There are 9 hidden switches. A switch that is on adds its own fixed numbers to the row, and there is some noise. The rows also spread widely along 8 directions, which tell nothing about the answers.
In the rows, 128 means zero.
Known rows, each followed by its switches (1 for on, 0 for off):
[146 150  88 150 160 129 102 124 215 107 132 133  71 169 123 141 103 117
  49 151 210 111 143 112  64] | 1 1 1 1 0 1 1 0 1
[113 122 178 159 123 167 126 148 191  97  91 144 116 122 158 132 127 145
 105 131 144 103  91 139 126] | 1 1 0 1 1 1 0 0 0
[179 108 171 156 145  86 170 103 208 101 124  85  56  95 134 197  79 174
  39 127 143  95 106 185  97] | 0 1 1 0 0 1 1 0 1
[122 140 117 149 157 126 104 141 172 130 120 108 113 167 122 132 121  87
  91 169 193 124 124  85  86] | 0 1 1 1 1 0 0 1 0
[ 94 124  97 203 133 145 143 103 196 103 132 110  77 129 122 132 110 144
  65  91 174 111 117 133  89] | 1 1 1 0 0 0 1 1 0
[142 126 110 148 152 110 135 109 140 149 140  94  89 136 112 156 113  93
  71 144 166 116 123 102  96] | 0 1 1 1 0 0 1 0 0
[142 120 169  83 129 124 121 152 154 154 112 141 119 165 109 145 124  81
  96 199 192 108 144 106  94] | 1 0 1 1 0 1 0 1 1
[135 132  91 193 150 143  84 137 162  96 149 139 109  99 129 107 138  79
  80 131 198 114 145 102  78] | 1 0 1 0 0 0 0 1 1
[132 108 129 160 108 137 134 119 124 127 139 130 104  84 132 127 126  93
  77 114 153 108 103 115 116] | 1 0 1 0 1 1 1 0 0
[102 106  93  97 131  72 165  97 103 181 154  71 108 177  90 140 102  87
  72 154 182 120 114  93  98] | 0 0 1 0 0 1 0 1 0
[121 157  87 100 136 116 102 149 160 138 131 139 104 185 109 121 134 108
  88 171 206 107 143 116  74] | 0 0 0 0 1 0 0 1 1
[120 121 124 155 140 119 137 125 152 123 133 101  99 128 134 136 117 111
  84 124 164 113 100 113 113] | 0 1 1 0 1 0 0 0 1
[128 101 156 152 125 127 155 124 178 125 124  97  91 136 137 165 102 116
  93 143 168 110 135 126  89] | 1 1 1 0 1 0 0 0 1
[126 138 101 140 129 113  83 125 204  78 121 141  88 127 124 103 129 146
  56 121 211 109 109 127  63] | 0 1 1 1 0 1 0 1 1
[147 117 153 189 113 157 115 132 140 106 141 154  98  54 129 128 145  93
  85 118 171  95 151 141  97] | 1 0 1 0 0 1 0 1 1
[ 89 122 117  58 105 121 112 154 205 118 108 148 115 209 125 106 128 133
 106 174 215 114 147 102  46] | 1 0 1 0 0 0 0 1 1
[129 158 108 167 157 166  96 156 176 112 137 164  95 139 136 118 143  92
  92 148 189 105 155 117  82] | 1 1 1 0 0 0 0 0 1
[100 119 142 108  86 123 149 112 173 122 111 131  76 145 122 129 123 160
  81 111 175  96 109 143  85] | 0 1 1 1 1 1 0 0 1
[126 138  94  78 171  72 163 121 205 144 129  97  79 222 109 158  66 154
  34 175 189 115 108 147  87] | 1 0 1 0 0 1 0 0 0
[121 149 127 139 191 123 121 151 203 107 101 116 108 164 144 130 107 139
  72 142 166 114  66 120 141] | 0 1 1 1 0 0 0 0 1
[157  72 175 244 106 149 116 107 175  86 124  79  95  44 150 168 132  91
 110 112 163 118 160  93  65] | 0 1 1 1 1 0 1 1 1
[148 170 152 187 157 179 110 151 156 131 123 169  89  94 114 137 153  97
  81 145 162  92 138 143 116] | 0 1 1 1 0 0 1 1 0
[153  94 156 137 150 114 125 138 153 129 123  97 126 118 141 151 114  78
 100 166 167 123 120  91 111] | 1 0 1 1 0 0 0 0 1
[131 117 170 134 146 141 136 141 193 121 100 117 106 148 146 155 115 126
  96 163 150 113 119 110 104] | 0 1 1 1 0 1 1 0 0

New rows, each followed by its switches (1 for on, 0 for off):
[124 155 158 146 161 157 132 165 164 140 111 143 115 149 126 148 135 122
 109 164 154  94 134 143 133] | 0 0 0 0 0 0 0 1 1
[ 70 119 127 124  79 158 144 125 153 149 126 134 101 187 113 128 135 114
 120 145 186 105 163 113  59] | 1 1 0 0 1 1 0 1 0
[111 139 115 144 172 131 135 142 148 140 127 105 117 170 135 139 119 106
 104 147 153 110 103 106 138] | 0 1 0 0 0 0 0 0 1
[128 110 112 148 122  97 152 103 188 126 130  77  73 159 108 165  87 121
  59 128 195 114 113 115  76] | 1 1 1 0 1 0 1 1 1
[105 116 151 128 105 130 130 141 191 107 109 119  99 142 133 128 129 140
 102 131 179 106 119 124  79] | 0 1 1 0 1 0 0 1 1
[140 134 193 136 164 144 143 164 167 123 103 133 117 121 152 148 122 120
  96 156 134 100  91 141 156] | 0 1 1 0 0 1 0 0 1
[143  94 120 161  94  98 143  82 175  89 152 112  57  83 125 147 109 156
  51  92 179  96 138 165  50] | 1 1 1 0 0 1 0 0 1
[101 131 136  89 132 129 157 140 165 157 102 127 101 181 118 134 120 138
  92 143 158 102  90 114 138] | 0 0 1 1 0 0 1 0 1
[132 123 154 145 171 132 107 164 183 114 109 113 133 154 146 137 119  85
 101 181 179 121 124  84 108] | 0 1 1 0 0 1 0 1 1
[ 97 121  95 103 146  89 157 115 153 144 137  82 101 190 119 143 103 140
  83 143 161 117 102 124 102] | 0 1 0 0 0 0 0 0 0
[ 85  95 116 115 115 115 142 127 136 144 126 102 130 160 118 115 120  94
 105 136 184 119 108  83 109] | 1 0 1 0 0 0 0 1 1
[107 135  87 148 145 125 136 107 138 149 143 118  86 147 109 124 122 113
  64 122 179 105 119 114 108] | 0 0 1 1 0 1 0 0 1
[136 107 106 192 151 115  91 128 161 107 130  87 126 116 140 135 124  91
  98 146 179 128 128  84  79] | 0 0 0 1 1 0 0 1 0
[116 145 133 124 147 138 124 146 166 130 114 140 102 153 129 123 129 121
  91 141 167 105 103 119 118] | 0 1 1 1 0 0 0 0 1
[148 138 128 174 121 136 121 108 135 118 147 143  70  72 115 132 142 124
  73 106 168  92 138 157  84] | 0 1 1 1 0 0 0 0 1
[ 76 107  91  98 125 112 108 144 176 114 115 102 137 195 137  95 127 102
 108 143 198 133  85  39  94] | 0 1 1 0 0 0 1 1 1
[122 134 115 162 117 148 120 117 178 110 124 135  81 139 124 137 120 135
  78 120 184  98 127 137  87] | 1 1 0 1 1 1 0 0 1
[ 94  97 170  95 108 116 189 125 115 172 113  98 118 153 128 143 113 112
 107 141 139 105  89 109 147] | 0 0 1 0 1 1 0 0 1
[114 118  97 110 133  97 127 123 147 120 133 112 109 145 130 119 119 133
  78 130 167 108  97 116 105] | 0 0 0 0 0 1 0 0 1
[104 115  73 170 141 104 103 117 179  79 133 100 100 117 151  95 117 135
  69  91 182 123  69  97  96] | 0 1 1 0 1 0 0 0 1
[116 142 164 122 120 148 124 165 193 111  97 160 101 130 133 121 139 147
  97 143 171  96 124 153  96] | 0 0 1 0 1 0 0 1 1
[127 111 123 156 117 145 129 110 162 124 132 121  88 130 124 138 119 103
  82 123 180 110 133 101  89] | 1 1 1 1 0 1 1 0 1
[152 183 128 146 225 117 123 159 177 143 108 116 107 171 109 151  94  97
  34 170 172 108  43 113 188] | 0 1 1 1 0 1 1 1 1
[154 115 144  82 115  81  96 145 178 100 107 127 110 120 122 121 124 130
  71 160 198 112  91 125  76] | 0 0 1 1 1 0 0 1 1
[ 91 112 139 153 120 146 149 129 169 124 118 118 101 143 124 127 123 119
  98 122 172 107 117 121 110] | 1 1 1 0 0 0 0 1 1
[119 132 134 164 168 161  93 169 170 121 101 121 147 152 146 125 138  80
 125 165 164 120 108  60 138] | 0 0 0 1 0 0 1 1 1
[126 135 133  93 144 118 137 134 164 153 121 124 104 189 112 152 109 119
  80 175 175 106 114 131 105] | 1 1 0 1 0 1 0 0 0
[100 108 146 116  80 126 140 126 146 112 120 137  94 104 136 110 141 149
  98  99 157 102  91 139 103] | 0 1 1 0 1 0 0 0 1
[149 147 127 154 156  97 127 121 240  91 104 104  63 159 118 168  88 186
  37 140 193  99 101 176  81] | 0 1 0 1 1 1 0 1 1
[129 139 101 145 155 129  97 129 192 119 130 126  96 170 116 131 115  95
  69 169 215 120 149 102  57] | 1 1 1 1 0 1 0 1 0
[120 112 112 153 124 142 121 123 117 148 147 129 115 115 120 119 141  71
 103 139 168 115 146  95  94] | 1 0 1 1 0 0 0 0 0
[136 146 109 102 136 114 124 129 168 136 128 138  85 155 106 134 113 121
  57 150 183 110  96 128 101] | 1 1 1 1 0 0 1 0 0
[141 134 129 125 113 120 145 112 143 130 140 141  67 109 112 143 127 130
  61 118 165  91 120 152  95] | 0 1 1 0 0 1 1 0 1
[109 128 149 114  83 167 103 141 190 123 108 168  96 167 119 123 142 105
 112 160 216 104 179 107  36] | 1 1 1 1 1 1 0 1 1
[138 137 113 140 145 110 127 108 193 113 130 119  64 147 120 146 108 147
  53 134 188 102 136 147  66] | 0 1 1 1 0 1 0 0 1
[ 91 111 162 191 149 157 157 137 184 136 106  86 116 163 144 158 114 108
 123 148 152 120 137  99 107] | 0 1 1 0 1 0 0 1 0
[148 134 104 187 181 128 134 127 152 132 146 104  98 124 126 152 104  80
  64 142 160 114 107 106 123] | 1 1 1 0 0 0 1 0 0
[126 120 140 132 132 128 142 124 108 159 133 118 112 128 118 143 133  99
  98 142 150 101 117 117 135] | 0 0 0 1 0 1 0 0 1
[127 149 164 101 107 149 129 144 177 129 102 178  86 137 104 130 133 138
  67 148 179  88 109 159 103] | 1 1 1 1 0 1 1 1 0
[107 127 174 159 130 181 147 142 148 146 122 142 104 139 145 143 143  99
 126 147 147  98 169 117 102] | 0 1 1 0 0 1 0 0 1
[149  97 152 186 112 140 135 117 159 112 133 110  90  83 143 161 117  93
  84 123 161 107 127 111  93] | 1 1 1 0 1 1 1 0 1
[153 100 163 171 103 117 133 105 134 119 135 106  94  68 114 159 142 121
  96 132 152  99 148 155  72] | 0 1 0 1 0 0 0 1 0
[ 96 117  56 118 142  97  97 132 192  92 124 101 119 173 146  91 101 116
  67 123 199 141  50  63  93] | 1 1 1 0 1 0 1 0 0
[164 121 148 126 111 105 121 120 200 114 123 116  72 142 106 180 110 135
  76 178 199 103 172 164  22] | 1 1 0 1 1 0 0 1 0
[143 159 122 129 104 145 103 129 196  94 118 183  61 112 121 116 133 151
  46 112 197  87 100 160  79] | 1 1 1 1 1 1 1 0 1
[155 106 140 158 119 140  90 138 193  97 120 132 102 109 131 140 134  95
  94 154 201 113 165  98  51] | 1 0 1 1 0 0 1 1 1
[105 148  80 185 165 128 125 124 192 111 132 114  86 149 121 133 119 151
  72 116 177 101 127 141  99] | 0 0 0 0 0 0 0 1 1
[110 143 122 143 134 133 146 136 131 150 123 127 105 127 111 125 130 108
  77 126 157 103  88 120 138] | 0 0 1 0 1 0 1 1 0
[134 162 150  64 117 128 106 167 194 125  90 173 100 166 106 122 127 130
  69 173 200 103  83 139  99] | 1 1 1 1 1 0 1 1 0
[111 127 169 120 110 172 135 154 143 147 115 156 113 151 137 132 137  80
 120 161 170 101 144 106 104] | 1 1 1 0 1 1 0 0 1
[134 144 161 193 160 170 117 160 166 108 112 148 112  98 160 132 134 103
  96 133 147 101 107 126 138] | 0 1 1 0 1 1 0 0 1
[ 68  58 147 167  95 150 137 120 174 106 104  70 136 155 167 131 119 114
 151 121 152 133 121  62  87] | 1 1 0 1 1 0 0 0 0
[ 98  99 148 158 101 151 110 142 152 105 109 124 135 106 140 100 139  94
 114 123 175 123  88  86 108] | 1 1 1 1 1 0 0 1 0
[151 148 118 143 111 145 117 126 143 119 146 169  74 100 115 136 141 116
  67 124 174  86 139 153  89] | 1 1 0 0 0 1 1 0 1
[ 96 110 108 163 153 150 139 124 178 140 118  98 114 183 139 139 103  94
  94 145 169 127 125  65 110] | 1 0 1 1 0 1 1 0 0
[ 88  86 141 160 128 153 144 134  95 145 133 101 156 131 151 120 131  62
 135 137 134 122  97  63 149] | 1 1 0 0 0 1 0 0 0
[147 113 159 159 166 121 170 115 130 170 127  71  97 140 117 188 104  79
  88 153 142 111 108 100 149] | 0 1 1 1 0 0 1 0 1
[123 130 140 164 144 158 140 132 164 132 134 134  98 150 134 154 124 110
 103 156 156 101 165 134  87] | 1 1 0 0 0 1 0 0 0
[111 109 128 114 115 111 141 125 139 140 132 120 109 142 109 123 118 102
  81 140 182 107 114 114 105] | 1 0 1 0 0 1 0 1 1
[147 107 206 186 104 170 139 153  96 132 124 148 124  30 154 146 164 100
 135 132  99  91 129 149 138] | 0 0 0 0 1 0 0 0 0
[134 112 146 175 156 144 124 137 126 134 125 100 129 117 141 145 134  81
 119 144 142 114 115  92 137] | 0 1 0 1 0 0 0 0 1
[100 115 104  64  96  90 126 117 157 130 119 114  99 186 119 116 118 144
  83 138 192 110  87 107  81] | 0 1 0 1 1 1 0 0 1
[128 117 123 165 110 143 115 115 208  83 121 136  78 117 139 138 120 164
  76 113 170 102 130 144  64] | 1 1 0 1 0 1 1 0 0
[155 115 168 179 142 163  99 157 204  86  98 133 113 110 164 154 120 108
  99 150 160 109 111 106 111] | 1 1 0 1 1 1 1 0 1
[158 122 134 151 191 106 150 140 132 165 139  75 120 153 126 175  89  51
  80 192 161 128 117  94 134] | 1 0 1 0 1 0 0 0 0
[ 89 135 100 124 131 156 111 159 113 133 131 161 139 134 138  80 152  94
 112 125 158 106  81  97 155] | 1 0 0 0 0 0 0 0 1
[125  78 165 154  83 121 159 111 123 130 133 104 107  80 119 152 134 118
 109 115 149  96 136 145  99] | 1 0 0 0 0 0 0 1 1
[156  95 139 116 126  75 141 120 129 122 141  95 102  92 127 152 117 132
  77 136 145 104  99 146 108] | 0 0 0 0 0 0 0 0 1
[122 118 129 147 128 130 131 123 144 129 136 131  97 113 134 127 132 117
  87 128 162 101 138 124  96] | 0 0 1 0 0 1 0 0 1
[146 127 115 133 164 107 114 138 220  93 124 116  88 155 139 146  97 133
  65 154 191 116 122 134  69] | 1 1 1 0 0 0 0 0 1
[115 100 116  94  92  85 132 117 158 103 127 118  98 113 109 107 116 143
  56 109 177 110  56 132  98] | 1 1 1 0 0 0 1 1 0
[108 169  34 175 137 133 107 104 160 101 158 165  63 103 114  81 135 153
  28  64 186  93  90 144 103] | 0 0 1 0 0 1 1 0 1
[117 104  97 137  81 141  97 118 131 125 141 128 105 122 128 110 147  63
 108 126 202 120 139  54  60] | 1 1 1 1 1 0 1 0 1
[148 144 135 152 120 159 113 133 214 111 114 160  67 138 130 150 122 128
  72 151 195  97 171 138  56] | 1 0 1 1 1 1 1 0 1
[152 167  66 202 209 116 108 132 143 119 155 115  97 110 127 130 119 108
  50 121 158 105  89 134 149] | 0 0 0 0 0 0 0 0 1
[ 79 140 105  79  99 114 127 137 141 122 119 161 116 147 114  84 144 163
  78 119 168  97  74 146 116] | 0 0 0 0 0 1 0 1 0
[ 93 105 146  92  96 118 151 140 143 150 113 117 121 156 116 124 124 107
 104 152 175 114 106 110 103] | 1 0 1 0 1 0 0 1 0
[132 101 139 129 101 125 132 124 148 117 136 134 100 110 134 138 131 126
  95 132 166  98 147 140  80] | 1 0 0 0 0 1 0 0 1
[147 108 195  91 111 119 114 157 181  95  98 152 118 105 131 129 129 129
  81 165 176 105  89 147  99] | 1 1 1 1 0 1 0 1 0
[ 87 113 137 130 125 147 142 146 169 124 105 126 122 153 148 113 121 123
 108 126 159 110  93 104 131] | 1 0 1 0 1 0 0 0 1
[154  90 187 160  78 109 156 106 171  99 125 107  74  76 123 179 111 151
  77 119 164  88 133 182  72] | 1 1 0 0 1 1 0 1 1
[111 110 156 138 119 121 134 123 183 125 107  99 104 156 129 148 111 122
  91 155 179 114 124 107  77] | 0 1 1 1 1 1 0 1 0
